There are 2 nested groupings, the coarsest first. Each group lies inside one group of the grouping before and may be the whole of it. The rows also spread widely along 2 directions, which tell nothing about the answers.
Some rows, each with its group in each grouping after it:
[ -8   1   1  -3  -2 -27 -32 -24   0  13  26 -14  -7   4  16  10] -> guk Megol
[-39  37  35   8 -29  -3 -42 -24  12 -21  10   1 -29  16   9  12] -> guk pemev
[ -7  26   5  -1  -1 -11 -25 -40  -1  -9   6   4  -5 -15  28   1] -> kes Tiner
[ -9  38  -3 -15 -23   0 -45  -4  -9   3  40 -22  -4  -5  17  22] -> guk bib
[-35   1  15  14  -8 -17 -20 -31  11   5  18  -4 -13  16   9  10] -> guk firan
[-31  45  28  -4 -13   5 -20 -52  -2 -26 -11  -5 -21 -24  27  17] -> kes Toz
[-23  16   6   6 -17 -22 -39 -20  10  -7  24   4 -12  11   9   7] -> guk pemev
[-32  10  18   8  -9 -11 -20 -24   8   3  29 -10 -10   9  13   4] -> guk firan
[-26  26   7   6 -23  -2 -35 -21   0   2  26 -13 -10   4  14  14] -> guk bib
[-22   8   8   4 -11  -8 -30 -18  -4   6  30 -16 -10   8  15  10] -> guk firan
[-15  23  -3  -8 -17 -21 -38 -12   4   1  36  -7  -4   5  19   5] -> guk pemev
[-35  41  18   0 -22   5 -38 -22   7  -8  17  -9  -9   7  17  15] -> guk bib
[-38  27  17   5 -17  -2 -32 -29  12  -1  19  -3  -3  12   7  14] -> guk bib

New rows, each followed by its group in each grouping:
[-23  24   5   1 -20  -8 -36 -30   4   8  24  -6   1   2   7   9] -> guk bib
[-26  21  10  -2 -17  -3 -28 -23   5   4  23  -3  -3   9  12   4] -> guk bib
[-33  23  11  -3 -16 -13 -31 -24   8   8  29  -7  -2   6  10  14] -> guk bib
[-32  26  18   0 -23   3 -35 -25   8  -3  24  -6 -13   4   8  15] -> guk bib
[  4  29 -19 -24  -2 -19 -17 -38 -19   0  21 -13   8 -34  34   3] -> kes Toz
[-33   8  19   9  -9 -12 -22 -27   4   5  25 -12 -14  10  10   3] -> guk firan
[-17   8   0  -6 -10 -20 -36 -15 -12   9  28 -16 -16  -2  19  12] -> guk Megol
[-27  20  11   5 -17 -12 -38 -21   4  -6  23  -1 -15  10  12   3] -> guk pemev
[-31  46  20  -4 -30  11 -39 -13   0  -9  16 -14 -17   6  15  20] -> guk bib
[-17  37  11  -6 -30  -3 -44  -8  -5 -11  25  -8 -21   4  20  13] -> guk pemev
[ -8  -4   0  13  22 -34 -18 -51  11   7  14   9  13  -1  18 -19] -> kes Tiner
[-39  56  41  -3 -28  28 -33 -12 -14 -16  10 -15 -43   6  22  29] -> guk firan
[-14  11  -4   1  -7 -26 -38 -20   4   1  35  -5   2  12  11   0] -> guk pemev
[-37  16  26   2 -17  -7 -35 -24   0  -4   5 -11 -33   4  14  18] -> guk Megol
[-54  -8  30  34   2 -21 -18 -40  30  -2  12   8  -8  26   0   1] -> guk firan
[-27  22  14   3 -15  -5 -26 -17   1   3  30 -13 -16   3  17  15] -> guk firan
[-25  24  10   6 -18 -16 -34 -20  10  -6  24   4  -7  12  17  15] -> guk pemev
[-10  23  -4 -11 -14 -18 -41 -10 -13   6  28 -22 -17  -3  21  13] -> guk Megol
[  4  37  -1  -6   2  -1 -31 -28 -14  -6  11  -6 -10 -16  34   1] -> kes Tiner
[-26   2   2  11 -10 -23 -29 -26  15  13  30  -1  11   9   5   1] -> guk bib
[-26   0   3   7 -13 -22 -24 -33  24  11  33  -1  11   9   4  -1] -> guk bib
[  4  26  -5  -9   4 -15 -30 -31 -11  -5  11  -3  -5 -14  36  -4] -> kes Tiner
[-14  44  13 -18 -24   0 -40  -9 -17  -7  18 -27 -33  -4  19  25] -> guk Megol
[-17   7  -6   1  -7 -26 -35 -21   4   2  39  -5   4  13  10  -4] -> guk pemev
[-23  -5  21  25  12 -24 -13 -62  25 -13  -3  21   0   6  16 -16] -> kes Tiner
[ -3  50 -13 -24 -30   3 -44   1 -25  10  39 -23  -1 -10  27  19] -> guk bib
[-24  10   1   4 -11 -14 -24 -21   2   5  37 -10  -6   5  18   8] -> guk firan
[  6  16  -1  -4  12 -20 -19 -38  -6  -2  16  -6  11 -12  30  -7] -> kes Tiner
[-15  12  -8  -5 -17 -18 -30 -21   1  14  39 -10   7   1  13   3] -> guk bib
[  8 -10 -21  -4   1 -44 -30 -16 -15  24  46 -18  12  -1  16  -1] -> guk Megol
[-20  39  13 -16 -24  -3 -46   0 -18  -4  22 -23 -27  -5  23  32] -> guk Megol
[-24  20   3  -1 -12  -9 -29 -24   9   9  29  -5   1   2   7   9] -> guk bib
[ 12  -1 -31 -16  -5 -35 -30 -15  -7  33  58 -16  34  -3  15  -2] -> guk bib
[-57  16  42  26 -12   4 -22 -38  23 -13   8  -1 -31  18  11  11] -> guk firan
[ 10  22 -24 -21   2 -28 -11 -38 -20   6  29 -11   8 -36  36  -2] -> kes Toz
[-16  42  12 -11 -25  -3 -44  -5  -9 -11  29 -12 -23   6  23  19] -> guk pemev
[ -6  22  -5 -19 -14 -15 -36  -4 -21   9  33 -24 -17  -5  20  18] -> guk Megol
[-29  12  17  -1  -9 -21 -29 -23   1  -1  16 -12 -20   3  13   8] -> guk Megol
[ -1  25   4  -4   4 -13 -21 -36  -4  -2  11   5   1  -8  30  -5] -> kes Tiner
[-35  18  12   3 -16  -9 -33 -34  13   4  23  -4  -2   7   5   1] -> guk bib
[-18  10   8  -1 -16 -20 -31 -20  -6   8  22 -17 -18   7  14  15] -> guk Megol
[-25   6  10   0  -8 -20 -33 -21   1   2  23  -8 -17   0  18  15] -> guk Megol
[ -2  22  -2 -12 -15  -7 -27  -3 -25  16  42 -24 -13  -1  24  15] -> guk firan
[-30  15  15   7 -21 -17 -32 -24  16  -5  24   0 -12  18  12   6] -> guk pemev
[-26  27  11   5 -22 -11 -40 -20   8  -9  31  -6 -21  13  17  11] -> guk pemev
[  3  25   0  -1   6 -15 -24 -42  -7  -7  13  -2  -6 -17  29   1] -> kes Tiner
[-23 -16   6   7   4 -38 -28 -29   8  13  22  -3  -3   9   8   2] -> guk Megol
[ 12  10 -11  -4  10 -20 -24 -41  -4   5  19   3  11 -10  28  -8] -> kes Tiner
[-17  18   4   3  -6  -9 -27 -17  -1   8  32 -13  -9   2  20   9] -> guk firan
[ -6  18  -3  -9 -13 -12 -28 -14  -4  10  39 -13   4  -2  16   8] -> guk bib
[ -8  33   0 -14  -7 -10 -13 -45 -13  -6  14 -10  -5 -31  31   9] -> kes Toz
[-46  10  23  17   4 -18  -7 -73  23 -21  -9  19 -11 -12  15  -3] -> kes Toz
[-11  29  -2 -15  -3 -15 -12 -49 -10 -11  13  -8   0 -28  31   5] -> kes Toz
[-29  25   9   4 -16  -6 -31 -23   8  -1  27  -6  -8   6  14  11] -> guk bib
[ -4  24   2   2   5 -19 -23 -46   3 -12   6   7  -5  -5  26 -10] -> kes Tiner
[-19  16  -2  -3 -16 -12 -31 -23   2  10  36  -8   5   5  13   3] -> guk bib
[ 12 -22 -21   7  24 -45 -11 -41   4  16  28  10  27  -7  30 -26] -> kes Tiner
[-26  33  22   1 -26  -3 -43 -17   4 -17  16  -7 -21   9  13  12] -> guk pemev
[-35   1  21  13  -9  -9 -22 -29  14   3  25  -3 -11  13   7   5] -> guk firan
[-21  26  11  -3 -16  -3 -28  -9 -15   2  29 -14 -15   0  21  21] -> guk firan
[-40 -12  18  15   2 -30 -24 -42  17   6  11   1  -9  14   5  -3] -> guk Megol
